There are 4 ways to turn a row about zero (a turn may also mirror it). The second row of each pair is the first, turned, with some noise. The first 28 pairs use one turn. New pairs use 2 turns, one after the other, and a turn may come again.
Known pairs, each followed by its turns in order:
[-15.5 25.9 19.5 30.1 15.5 31.6]
[36.3 -21.0 -33.9 -4.7 -15.8 10.3] -> P

[14.1 -6.8 -31.1 -5.0 30.5 0.4]
[-29.5 -13.3 -12.5 16.0 23.1 18.4] -> P

[-28.2 29.1 -30.4 14.0 -30.9 -4.7]
[4.0 30.5 26.8 10.3 25.6 34.6] -> J

[-23.8 30.8 31.5 -24.9 6.7 3.7]
[45.0 23.7 -17.6 -13.0 -7.6 -0.2] -> J

[27.0 -0.6 -1.6 10.1 -3.8 30.2]
[-20.4 -22.5 -0.5 -32.4 -6.5 4.8] -> Y

[3.6 -8.0 10.9 -30.9 -7.8 5.5]
[5.7 -8.2 -11.5 -32.6 -4.6 2.9] -> J

[-27.6 -11.0 -31.2 25.2 26.2 -29.0]
[-28.5 24.6 -36.6 -21.3 9.6 28.4] -> P

[-25.8 -21.9 -23.0 -1.7 -10.3 -8.5]
[14.7 -23.8 12.3 -0.4 19.5 -24.3] -> B

[28.4 -25.1 -3.6 -17.4 -16.8 -24.7]
[9.3 -34.8 7.7 -6.3 3.2 34.8] -> B

[22.2 -10.2 -1.4 15.7 -11.6 1.1]
[-17.9 -15.4 -1.5 -7.5 -7.3 -20.5] -> P

[6.6 1.8 15.5 -5.0 24.1 -22.8]
[-13.0 7.4 25.7 -15.2 -11.8 12.8] -> B

[-2.8 -29.6 26.5 -12.8 10.4 7.1]
[-9.8 0.0 -14.1 -19.8 -21.7 -22.3] -> J

[12.7 -6.1 -4.9 -5.1 -17.6 1.6]
[-8.6 0.8 9.5 6.0 -6.1 -15.3] -> P

[-27.0 21.8 -28.9 25.6 24.7 -12.0]
[14.7 14.6 7.4 -24.4 -18.8 -45.3] -> B

[30.2 -15.3 -28.3 15.9 3.2 -11.1]
[-23.6 -32.7 14.8 16.5 15.4 -4.6] -> J

[-26.2 -9.3 10.9 17.8 -25.7 20.3]
[-19.4 -9.7 -20.5 11.7 21.4 -24.1] -> B

[-8.3 -23.9 15.2 -24.8 27.8 -8.0]
[27.9 32.4 6.1 -16.4 15.6 0.2] -> Y

[-29.0 6.3 -0.4 2.7 -24.1 13.4]
[-9.0 -14.5 -9.7 21.9 6.0 -27.8] -> B

[-0.9 -30.2 -0.6 -22.9 3.7 11.6]
[0.6 10.3 3.0 17.7 29.7 -16.8] -> P

[-11.9 19.2 0.7 -19.5 -1.4 -5.4]
[22.5 9.1 1.2 -12.3 9.1 3.7] -> J

[-15.6 0.1 30.1 -1.9 -6.4 25.3]
[39.3 -0.3 -4.6 2.4 -0.6 -17.0] -> P

[-19.8 14.5 -3.0 -4.6 -24.0 6.9]
[0.2 -11.6 -8.9 23.5 -4.9 -20.5] -> B

[9.6 23.5 -9.8 -5.4 1.4 -18.3]
[-9.4 9.5 -5.5 12.9 -18.9 -18.8] -> Y

[18.1 28.0 16.2 -3.1 5.8 -6.8]
[3.7 0.4 8.1 -5.2 -30.4 -20.6] -> Y

[-19.1 18.7 -3.0 -31.6 -15.8 23.8]
[-23.0 11.4 43.7 8.3 0.6 7.6] -> Y

[-28.3 3.1 27.4 -27.0 14.3 24.0]
[16.9 19.2 43.4 -8.6 -0.6 19.2] -> Y

[13.3 -4.8 1.2 -17.9 31.0 -31.1]
[16.8 34.0 -16.7 -8.3 -5.3 -21.7] -> Y

[-3.7 -19.3 -30.0 -0.3 -10.9 -9.5]
[-21.8 -3.4 26.2 -8.0 17.8 0.4] -> J

New pairs. What belongs after each?
[7.6 -31.4 16.8 31.4 -9.9 13.1]
[-5.2 -8.3 2.9 40.9 10.7 25.3] -> J Y

[-23.5 1.1 5.3 -10.1 -9.7 30.3]
[1.0 9.6 9.3 33.1 8.5 -14.8] -> B J

[-24.0 -3.5 -27.9 -14.4 -28.6 -18.5]
[26.4 -12.3 -27.7 -12.2 27.1 -17.1] -> B Y

[9.2 -30.2 -1.4 0.9 -20.9 -28.4]
[1.4 6.2 16.2 2.3 40.6 16.7] -> B B

[-21.4 -26.9 1.9 19.9 -16.7 -26.5]
[17.8 22.4 5.2 29.0 -26.7 15.8] -> J Y

[30.7 -28.1 -2.6 -22.3 26.2 30.1]
[-11.7 -1.5 10.1 -36.3 -43.4 14.9] -> B Y

[11.2 2.8 3.3 -25.9 -14.7 -29.7]
[38.1 -5.8 9.4 -12.0 6.0 2.6] -> P P

[-4.6 -20.5 4.1 24.7 23.9 3.7]
[-29.4 6.8 -2.7 -25.1 2.7 1.4] -> Y Y

[17.1 16.8 -27.4 -15.4 19.1 24.6]
[-0.6 6.9 -22.2 -22.7 31.7 -19.4] -> P B

[-9.5 13.9 6.3 -0.7 -8.0 -16.4]
[17.0 -11.5 6.4 11.6 -2.8 -2.5] -> J J

[-27.6 17.7 1.1 -3.3 21.2 27.5]
[-11.9 -29.7 15.2 25.4 -8.1 17.4] -> P J

[-25.5 -29.3 -29.2 -10.3 -16.1 4.3]
[-6.9 10.1 12.8 -41.7 8.8 25.1] -> B B

[29.3 18.2 -30.8 16.9 -1.6 -29.1]
[-18.7 2.7 37.6 28.9 -0.9 -27.8] -> B P

[-21.3 -2.5 -12.1 11.1 -23.2 26.2]
[15.7 -7.9 6.4 -16.6 10.5 37.5] -> Y Y

[-4.0 -3.0 -5.2 9.2 30.8 -4.4]
[-9.4 -10.5 6.4 23.7 -17.5 0.8] -> Y P

[-25.4 22.8 7.4 -5.7 27.1 6.5]
[16.0 5.6 13.5 -24.5 -21.9 17.3] -> B P

[12.4 -2.1 -17.6 26.3 10.1 20.2]
[13.1 -32.6 3.3 4.7 10.5 12.5] -> J Y

[30.3 16.4 14.9 -11.2 -8.9 25.6]
[-24.3 -24.6 26.5 20.7 6.3 7.6] -> Y B

[-7.1 -14.9 -14.9 -25.2 -13.9 -10.0]
[7.9 -7.7 -15.2 -15.1 8.0 29.5] -> Y P

[-16.9 9.3 -26.6 -27.4 -28.7 -6.2]
[15.8 -31.8 -29.1 -10.3 17.9 -14.7] -> B Y

[-20.8 -22.8 19.3 -18.0 -20.6 13.6]
[-24.2 24.6 29.1 16.1 -0.2 -4.5] -> J Y

[-7.5 21.8 30.7 -17.4 -26.3 -17.4]
[-35.5 41.2 1.1 0.1 -0.4 7.2] -> B J

[-1.1 0.4 12.0 23.5 -25.5 -29.8]
[-19.6 11.7 17.0 -36.3 7.5 -8.4] -> B J

[27.7 1.6 -0.4 11.0 -10.4 1.1]
[-11.2 4.0 9.5 -17.8 16.0 -13.6] -> Y J

[-9.6 -3.3 31.1 -21.3 -9.1 14.3]
[-10.2 -30.4 17.1 -19.7 4.3 0.0] -> P P

[-26.7 8.1 29.9 2.2 0.9 -6.5]
[20.4 0.1 -5.9 -0.4 -37.0 -5.3] -> J B

[-20.1 -12.0 -21.4 -26.2 21.9 8.1]
[12.5 -32.8 6.8 -28.6 1.4 6.2] -> B P

[21.1 -30.2 -1.5 -28.1 -8.7 22.6]
[-14.3 5.0 5.4 -49.8 0.2 -0.6] -> J J

[7.6 24.8 -10.0 -21.2 2.6 -10.4]
[-6.6 -32.3 6.1 -1.4 3.8 -13.0] -> B Y

[31.6 -6.3 8.5 -20.3 12.2 -4.7]
[23.5 -18.1 -8.5 23.6 -7.5 -15.2] -> B P

[14.5 23.9 -23.3 25.1 31.7 -31.8]
[-24.9 9.1 -8.4 -57.2 0.7 9.9] -> J B

[3.4 -21.0 -25.5 6.0 4.8 20.7]
[-7.5 15.7 26.2 17.7 11.5 -7.4] -> P J

[-14.2 8.4 17.5 4.1 24.5 14.9]
[-6.5 -34.6 12.2 4.1 -10.9 -1.3] -> P J

[-27.3 -25.2 -2.9 -19.2 0.9 4.5]
[-23.6 17.9 12.0 -25.0 -0.3 2.9] -> B B

[5.3 -14.4 4.2 7.0 -1.8 0.6]
[0.9 0.8 -5.9 9.9 12.2 7.3] -> B P

[0.3 -24.9 21.6 23.2 -21.0 -18.3]
[-1.5 18.7 38.8 -0.6 8.4 18.6] -> P P

[-14.5 -25.3 17.2 6.9 -18.1 15.0]
[-1.5 12.9 -19.6 13.9 -11.4 -28.9] -> P Y

[-20.1 5.8 -0.3 -17.7 -3.4 4.3]
[-22.3 12.5 -10.2 -0.5 -7.4 -4.8] -> Y B

[28.8 -26.6 27.7 -28.5 27.7 19.4]
[31.0 7.6 -0.8 17.0 -50.9 14.7] -> B J

[-26.3 -20.0 -11.2 26.1 23.4 17.2]
[-32.6 -1.4 5.9 -31.6 -5.0 25.7] -> Y Y

